There are 3 ways to turn a row about zero (a turn may also mirror it). The second row of each pair is the first, turned, with some noise. The first 30 pairs use one turn. New pairs use 3 turns, one after the other, and a turn may come again.
Known pairs, each followed by its turns in order:
[  6   1 -40  -6  -9 -16  46 -18  14]
[ -4 -23 -17  30  -8  16  -2 -33  45]
(0)

[-12   1  24   3  -8 -24 -66   9   3]
[ -3  43  37   5   6 -30   6  14 -38]
(0)

[ -8 -15 -37   7   9 -38  18 -17  13]
[ -5  37 -19  -3  22  -5 -36   1 -19]
(2)

[  6  12 -66 -14 -32  -7   2  -7 -57]
[ 21 -11 -25 -21  32  28 -18  39 -59]
(1)

[ 48 -17 -61 -15   0  27  -1  58  -1]
[-10 -55  24 -45  26  -1 -20 -16 -52]
(1)

[-13   8 -34  20 -19 -36 -36 -14   4]
[ 49  -1 -32  -7  -3   4  38  -1 -23]
(1)

[ 9 -2 -7  2  2  7  0 -7 -1]
[  4   1  -2 -14  -3   3  -3  -9   0]
(2)

[ 12  50 -50 -13  40 -48 -40   6  13]
[ 67   2  46   4 -10  31  24  -1 -49]
(1)

[ 13  21  51 -10 -29   6  15   5  -5]
[ 12 -34  43  -2   5  13  12   8  25]
(2)

[ 7  6 -1 19 58 -4 20 -4 18]
[ 10  28  36  15  18  10 -10 -43  12]
(1)

[ -5   7 -26 -10 -40 -30  -7   6  12]
[ -7 -15   3   2  18  -3 -19  16 -49]
(2)

[ 35  16  15  17   9   1 -21  66  17]
[-50  -1  42  -6 -26 -20  37  -1  -8]
(2)

[  8  50   1 -14  11  23  -4  -7  55]
[ 41   2  31 -11 -18 -47  13   2 -20]
(2)

[ 61  -7  18  12 -17  26  -9   7   0]
[-56 -21 -21 -13 -20 -28 -19  11 -20]
(0)

[ -2  11   1  33  11   4  -2 -17 -23]
[ -5  18 -10  -2  -1  40   2  -5   2]
(1)

[  6   1   6   9   3  37  37 -42 -16]
[  0 -15 -42  -6 -12  30 -16  30  22]
(0)

[  0 -16 -51  13  -4   9  33  -2  17]
[ -9  -9 -32  15  10  28 -10 -38  16]
(0)

[-18   0  -4 -26   9  -7 -21  21  40]
[  5  16  36 -24  20  -8   2 -25  13]
(0)

[ -8  13  31  25   7 -50  10   8  21]
[ 21 -11  12  42   9  12  22 -14  39]
(1)

[-17  -1 -39 -26  18 -24  25  10  -1]
[ 37 -23  16   6  -7  16  13 -39  21]
(0)

[-10  -1 -12  25 -36  16  -1 -12   4]
[-16  25 -28  10   8  14  13  -1  -6]
(0)

[-50 -17  31  33 -28   8 -11  21  12]
[ -2 -18 -47  12 -42 -15   0 -27  29]
(1)

[ 23 -64   7  -4   1 -48 -14 -66  19]
[ -8  39  -4  13  44 -50  73  -4  -6]
(1)

[ 15 -41 -16  -4 -25  37 -28  20  -6]
[-16 -19 -20 -34 -32  36  24  -2 -25]
(2)

[ -1  20   3 -34   6 -24 -16 -16  -1]
[ 20  14  33  -1 -25 -14   7   3  19]
(0)

[ 40   0   6  27   3 -14 -22  -4  -6]
[-11  -3   7  -4   9  27  38 -11   2]
(1)

[ -7 -12 -18 -46  12   1  31  13  -1]
[ 17  40   1  13  20  31  22  23 -11]
(2)

[  7 -24  66 -23  20  24   2   3   8]
[-13 -26  30 -47  12   4  -5  48   5]
(0)

[ -8  13 -16 -24 -13  -2   0  43 -31]
[-17  -9  -2  24  22  13  37  15 -16]
(2)

[  3 -26  -4   9  33   6  66  -4 -19]
[ -3  54  -8 -12  29  19   4   5  51]
(2)

New pairs. What belongs after each?
[ 24   4  -7   6 -17  20  16  -1 -15]
[ 10  -6  15  -2   8 -17  27  -5  -2]
(2) (2) (2)

[ -9   5  -7   1  17 -23  30  -4  13]
[  9  33  11  10  15 -11   0  15  22]
(0) (1) (1)

[-15  14  -8  66   8  45 -35 -15  14]
[  9 -54  51  25 -26 -21 -10  22 -29]
(1) (1) (1)

[ -7  19   1 -36 -25 -40 -66  63 -16]
[ 57  -9  -7 -36 -29 -51 -10 -70  -4]
(2) (2) (1)

[-29 -19   1  12 -15   2  20 -23   4]
[ 13  16  -5  28  11  26   8  17 -22]
(1) (2) (1)

[-13 -37 -16   5  55  -3 -13   3  22]
[ -8  11  30 -20 -10 -27  50   7 -22]
(0) (0) (0)

[  8   4   9   2  12  -6  -8   7 -66]
[-12   4   8 -15  22  28 -26  11 -45]
(1) (0) (1)

[  0  20 -10   5  29   9  28  12 -10]
[ 16   5  22  -1  11  -8  29 -27  10]
(2) (0) (1)

[-35 -15   4   0  -7   8  31  22  -7]
[  6  39  19  23  27 -13  -2   6 -18]
(2) (0) (1)

[ 41  20  34  26  -3 -19  -3   8  -8]
[-16 -11 -31  26 -25 -19  -9  26  13]
(0) (2) (2)

[-34  -4   5  -5  13  -8 -30 -57  -1]
[ -3  33   6  45  44   1 -16  12 -31]
(0) (0) (2)

[-19  -5 -22   6  26 -19   0 -48   6]
[  0  31 -27  21  32   8  24  18 -22]
(2) (2) (1)

[ 29   6   2   0  33  -1  12 -59  56]
[-24 -39 -50  27   1   4  27  46 -13]
(0) (2) (1)

[-22  -1   4  -2  18  51  -5  38 -29]
[ 33  10 -11 -23  17 -31  36 -12  43]
(0) (2) (2)

[-7 30  7  8 34  4 -6  2 33]
[-33  -2  13   4   5 -33  27   8   3]
(1) (2) (1)

[ -3  -4  -5  -8  -6  18 -20  25  19]
[ -5 -27  19 -12   1  -7  -2  11  23]
(0) (0) (1)

[  4  20  -5 -18  27  10  24   3 -10]
[ 17 -19  33   7  -1   6   5   7  12]
(0) (1) (0)

[ 10   2   2  52  17 -25 -18  15  34]
[ -6  50   2  51  14   8 -15   6  -7]
(0) (2) (0)

[  6  -7   8 -25   6  -9  15   7  10]
[-23 -14   4   4  14   2  -3  10  21]
(2) (2) (0)

[10 11 -3 66  0 29 38 35 -2]
[ 54  27 -11 -24  -3  51 -23  18 -25]
(0) (2) (1)

[-45 -66  12  21   3  20 -13   2  10]
[  7  60 -12 -13  -3  -6  44  25 -21]
(0) (1) (0)

[-41  33  18 -22 -10  -4   5  15 -13]
[  0  16  44  32  -9   6 -14   2  19]
(0) (2) (1)

[  8  41 -14   0  23   2   7 -43  -5]
[ -3   0  -7  46  18  42 -12 -13  13]
(0) (2) (2)

[-18 -53  -6   0 -15   1   2  -3  10]
[  3  16  -1  13   3   7  47  -6 -21]
(0) (0) (2)

[  9 -20  38  33 -12 -15   4 -19 -11]
[-18  23   7  26  24  28  -3   4 -30]
(0) (0) (1)

[  5 -43 -10   1   7  16  -5   6 -16]
[-12   4 -23 -13  -1 -32   1 -23 -11]
(1) (2) (2)

[  0 -48   5   0  19  -8  26 -27  10]
[ 21   8  -4  50 -15   6  36  -7  -6]
(0) (0) (2)

[-12  -2  -4   7 -13 -22 -27 -13 -24]
[-30  19 -14   5  28  -5   3   7 -11]
(0) (0) (2)

[ -3 -15 -46   1   4  51  29  14  -2]
[-14   7  15 -53  30  20 -16  22 -37]
(0) (2) (1)

[ 35  32 -13  -3  66   3   3  -8 -13]
[-25  26  -6  24  39 -43 -21 -42   1]
(2) (0) (0)

[ -3 -54 -36 -10 -14  13  10  20 -34]
[  5  40  24 -26 -51 -10   8  -5 -25]
(2) (1) (0)

